There are 9 hidden switches. A switch that is on adds its own fixed numbers to the row, and there is some noise. The rows also spread widely along 11 directions, which tell nothing about the answers.
In the rows, 128 means zero.
Some rows, each with its switches (1 for on, 0 for off) after it:
[125 113 165 179 117 154 120 102 180  88 127 157 107 104 123 162 128 150
 141 133 124 192 113 133 165 117 135 128 126]  0 0 0 1 0 0 0 1 0
[113 105 157 120 134  70  99 156 111 135  92 119 161 168 166  77 118 120
  94  80 142 155 172 139 122 130 135 149 113]  1 0 1 0 0 0 0 1 1
[ 30 138 116 115 138  85 148 127 137 139 132 161 103 121 156  99 153 153
 154  87 130  88 114 155 189  91 149 100 112]  0 1 0 0 1 0 0 1 1
[171 150 140 155  99 168 136  59 163 161 157 139 138 129 102 146 108 120
 135 163 104 152 109 107 166 132 157 115 142]  0 1 0 0 0 0 0 1 0
[ 76 121 139 188  69 148 108 120 131 108 167 126  90 131 125 147 162 165
 101 135 100 143 101 140 149 160 134 120 126]  0 0 0 0 0 1 0 1 0
[187 156 107 147  97 127 143 104 174 197 131 118 137 140 149 115 102  80
 130 138  99 119 131 115 119 146 167 136 131]  1 1 1 0 0 1 0 1 0
[ 72 159  90 125  94 128  87 126 129 116 123 126 129 136 101  63 134 146
 104  96 128  99  82 103 160 142 155 106 117]  1 0 1 0 0 0 0 0 1
[ 74 144 128 143  99 131  86 124 153 116 137 158 166  88 108 136 123 128
 115  89  94 124 109 108 153 107 154 130 121]  0 0 0 0 0 1 0 0 0
[108 100 157 213  90 120 112 158 132 110 147 125 111  95 155 157 156  97
 103 127 107 151 164 153  90 144 132 154 135]  0 0 1 0 0 0 0 1 0
[ 86 143 140 153  71 154  71 110 147 126 139 140 168 114  94 145 113 155
 106 103  87 142 105  91 164 140 153 127 126]  1 0 0 0 0 1 1 0 1
[107 113 143 136 150  72 119 160 130 149 115 124 135 156 160 109 129 114
  97 104 149 102 141 132 169 116 145 119 143]  1 0 1 0 0 0 0 0 1
[ 98  73 130 115  76 133 126 149 100 144 155 112 138 111  89 141 111 171
  86 162 125 139 120 129 187 143 148  63 182]  1 0 0 0 0 0 0 1 1
[142 139 143 122 103 114 104  98 155 176 108 102 151 134 122 135 108 154
 165 122 128 143 146  79 187 132 118 125 130]  1 1 1 0 0 0 1 1 0
[ 95 195 131 182 118 147  83  77 158 150 162 161 182 118  97 114 116  80
  96 110  99  81 100  85 194  97 181 139 134]  1 0 0 0 0 0 0 0 1
[116 117 103  96 116  94 139 148 128 150 118  94 141 100 110 102 118 139
 147 146 137  95 138  99 197 118 132  85 162]  0 1 1 0 1 0 0 1 0
[ 99  92 190 194 105 152 124 106 148  93 171 157 126 104  90 159 120 130
  99 164 114 185 116 148 179 112 161  93 168]  1 1 1 1 0 0 0 1 0
[170 102 109 105 116 130 122 150 182  43  80 123  88 128 109  64 113 185
 103 137 146 205  57 132 155 156 133  88 126]  0 1 0 0 0 1 0 1 0
[102 159 187 186 141 125 130  80 151 104 113 142 144 147 132  67 175 110
 156 121 134 133 152 148 176 115 164 140 109]  1 0 1 0 0 1 0 1 1
[110 127 140 111 130 130 156  79 163 134 116 152 107 144 137 118 135 175
 181 122 131 155 115 141 190 115 146 102 116]  0 1 0 0 1 0 0 1 1
[ 63  89 152 134  99 109 145 149 111 126 170 153 128 113 117 108 133 130
  84 135 107 144 116 187 130 125 177  80 153]  1 1 0 0 0 1 0 1 0
[121 135 118 161 128 152 162 112 187  62 130 179  76 103 114  80 134 121
 128 145 126 160  68 172 147 114 183  99 131]  0 1 1 0 1 0 0 1 1
[158 139 105 107 133 115 127 154 167 101  89 141 134 109 121  65  90 121
  99 125 146 139  92 125 151 119 156 113 130]  0 0 0 0 0 0 1 1 1
[152 108 164 123 139 120 156 124 142 104  97 104 129 134 123  96 147 147
 166 162 136 155 140 137 150 139 140 100 129]  0 1 0 1 0 1 0 0 0
[ 61 117 124 109 110 119 156 132 154 114 119 145 105  91 111  91 141 174
 167 129 127 132 101 157 175 112 158  70 128]  1 1 0 1 0 1 0 1 0
[102 135 168 156 137  86 100 120 131 131 106 142 178 153 167  98 133 101
 115  77 117 134 180 132 139 110 144 171 106]  0 0 1 0 0 1 0 1 1

New rows. What belongs after each?
[124 134 142 146 125 126  90 166 150  53 123 136 165  94  66  64 103 105
  52 144 128 139  72 119 168 120 176  99 158]  1 0 0 0 0 1 1 0 0
[108 131  78  86  81 110 135 172 134 143 102 100 137  94 109  71 101 138
 133 137 124  99 112 118 135 143 155  89 138]  1 0 1 1 0 1 1 1 0
[ 53  75 137  99 134  40 127 206 107 143 113 117 145 108 163 130 141 142
 118  90 131  96 164 144 158 104 125  98 149]  0 1 1 0 0 1 0 0 0
[ 99 112  95 107  95  98 129 186 130 104  94 125 123  86 135  70 122 134
 122 105 125 133 133 148  97 136 141 112 120]  0 1 1 0 0 0 1 1 1
[164 153 125 116 136 124 123 112 155 131 117 141 157 148 118  84 101 100
  97 127 120 129  92 117 141 127 172 121 127]  0 0 0 0 0 1 0 0 0
[ 41  90 145 115  96 101 137 134 106 165 143 150 104 136 172 158 140 173
 151  86 116 152 149 177 106 125 130 122 102]  0 0 0 1 0 0 0 1 0
[ 86 148 175 127 132 135 134  72 114 127 131 151 183 162  92  69 132 122
 141 132 121 127 135 138 169 114 191 106 123]  1 0 1 1 0 1 0 0 1
[132 141 132 111 136 110 139 105 157 147 109 132 126 135 144 105 131 135
 163 118 135 131 128 123 162 117 139 126 113]  0 0 0 0 1 0 0 1 0
[119 171 136 186 107 148 112 105 142  83 133 109 135 141  94  80 131 117
 112 166 120 103 104 100 196 141 160 131 129]  0 0 1 1 1 1 1 1 1
[132 174 128 148 121 127 134  99 147 117 111 102 152 128  94  35 137 101
 151 156 130 100 127 105 175 129 167 110 126]  1 1 1 1 0 1 0 1 0
[127  98  77  60  85 127 148 150 176 150 108 128 122  75 105 128  88 178
 155 130 117 144  89 119 175 127 153  66 153]  1 0 0 0 1 1 0 1 0
[148  69 141 120 100 104 162 162 138 113  93 102  95 115 156 113 152 160
 159 144 129 183 160 170  97 161 124 105 130]  0 1 1 0 0 1 0 1 0
[ 95  82 181 142 126 111 181 139 104 136 152 132  76 148 153 139 153 156
 133 170 144 154 136 197 131 137 144  94 136]  0 0 0 1 0 0 1 1 0
[105 105 159  79 151  93 147 117 125 121  97 111 119 185 118  71 139 188
 154 139 164 142 111 135 205 130 143  65 132]  1 1 1 1 0 1 0 0 0
[142 127 147 173 140 120 136 130 150 122 143 143  97 145 148 126 142  98
 104 138 134 135 111 153 129 131 151 126 135]  0 0 1 0 0 0 0 0 0
[ 71  74 140 123 125  69 125 199 124 149 134 126 141  78 144 154 129 127
 103 113 125 114 151 143 150 103 135  88 169]  1 1 0 0 0 0 0 0 0
[126 151 150 177 136  96 138 137 151 130 109 122 107 137 169  77 161 101
 137 123 137 119 149 150 128 132 144 148 110]  1 1 0 0 0 0 1 1 1
[ 47 120  94 117  92  83  76 181 121 112 136 118 150 112 105  82 106 146
  57  93 118  98  94 102 190 123 144  90 151]  1 1 1 0 0 1 0 1 0
[ 83 141 139 141 133  67 121 133 143 168 102 114 134 122 171 105 159 121
 175  83 135  99 179 121 162 108 120 141 112]  1 1 1 0 0 0 0 1 0
[ 73  79 128 102  95 123 153 142 110 144 163 143 124 109  98 135  97 148
 110 152 121 142 110 160 159 119 171  64 171]  1 0 1 1 1 0 0 1 0
[ 85 163 105 141 106 125 118 105 135 124 156 143 121 159 114  76 114 123
  88 129 113 101  73 123 169 128 169 105 119]  0 1 1 1 0 1 0 1 0
[142  83 158 115 130  95 153 140 159 124  92 114  99 137 151 111 144 168
 160 138 148 176 139 153 166 137 127  94 139]  1 1 1 0 0 1 0 1 0
[ 77  97 148 134 101  80 122 162  95 185 167  98 133 159 144 151 110 146
  79 148 118  93 133 125 187 137 139  92 163]  1 1 0 1 0 1 1 1 0
[108 121 118 105  90 125 116 115 117 149 131 110 142 132 117 123 125 148
 149 119 109 133 133 111 125 147 139 111 125]  0 1 1 0 1 0 0 0 0
[ 75 161 149 160 144  96  83 121 145  82 138 152 110 190 142  80 128 138
  72  92 135 131  69 130 188 123 145 145 103]  0 0 1 0 1 1 1 1 0
[134  87 112 123  88 133 145 146 142 175 159 148 118 116 129 162  83 131
  75 146 112 145 102 148 147 135 168  86 172]  1 0 0 0 0 0 0 1 1
[193 129 140 164 107 128 132 115 161 154 122 108 127 136 141 114 115  94
 125 151 120 161 145 124 111 152 145 135 139]  1 1 1 0 0 0 0 1 0
[ 93 135 116  95 132  80 152 143 144 185 136 153 170  99 134  96 102  94
 117 110 113  88 130 142 165  86 182  93 150]  1 1 0 0 0 1 0 1 0
[130 143 125 161  70 161 114  98 136 147 140 128 155 106 116 136 133 115
 138 124  81 137 143 113  94 152 154 139 117]  0 1 0 0 0 0 0 0 1
[ 98 117 155 120 149  89  92 148 134  72 125 162 144 175 115  48  96 126
  32 102 147 170  73 156 171 113 171 106 136]  1 0 1 0 0 1 0 1 0
[144 109 107 104  94 148 148 131 175 112 115 146 116  95  96  99 107 145
 135 139 113 173  81 147 121 142 175  75 142]  1 1 1 0 0 1 0 0 0
[ 72 112 142 108  88 126 124 121 113 121  96 106 144 110 119 110 173 192
 190 108 119 132 160 120 152 145 125 109 108]  0 0 0 0 0 1 0 0 1
[128  65 182 116 142  71 140 164 123 139  95 110 132 162 175 124 146 155
 129 116 139 164 172 162 138 141 131 109 136]  1 1 0 0 0 1 0 0 1
[ 75 126 121 133  72 120 138 113 101 179 144  94 135  97 119 137 163 149
 180 138 108  93 173 112 157 138 125 102 137]  0 1 1 0 0 0 0 1 0
[168  90 236 142 188  95 172 104 113 142 112 124 173 174 146 100 137  93
 142 167 151 167 200 171 145 109 167 113 147]  1 1 0 1 0 0 0 0 1
[126  84 166 122 130  99 140 151 115  94 125 147 131 150 133  84 117 123
  75 134 135 182 121 184 116 130 166 107 139]  0 0 1 0 0 1 0 1 0
[138 144 114 124  73 168 111  77 163 153 115 123 133 110 113 151 126 156
 200 113  95 158 131  92 119 150 133 138 102]  0 0 1 0 1 0 0 0 0
[121 160 163 194 134 138 143 103 155  82 116 144 112 129 140  75 188 100
 149 131 119 127 130 161 118 134 166 145  99]  0 0 0 0 0 1 0 0 1
[190 127 143 148 142 121 101 129 173  92  91  87 132 134 118 115 106 141
 125 156 151 153 119  71 210 133 112 131 142]  0 0 0 1 1 0 0 1 0
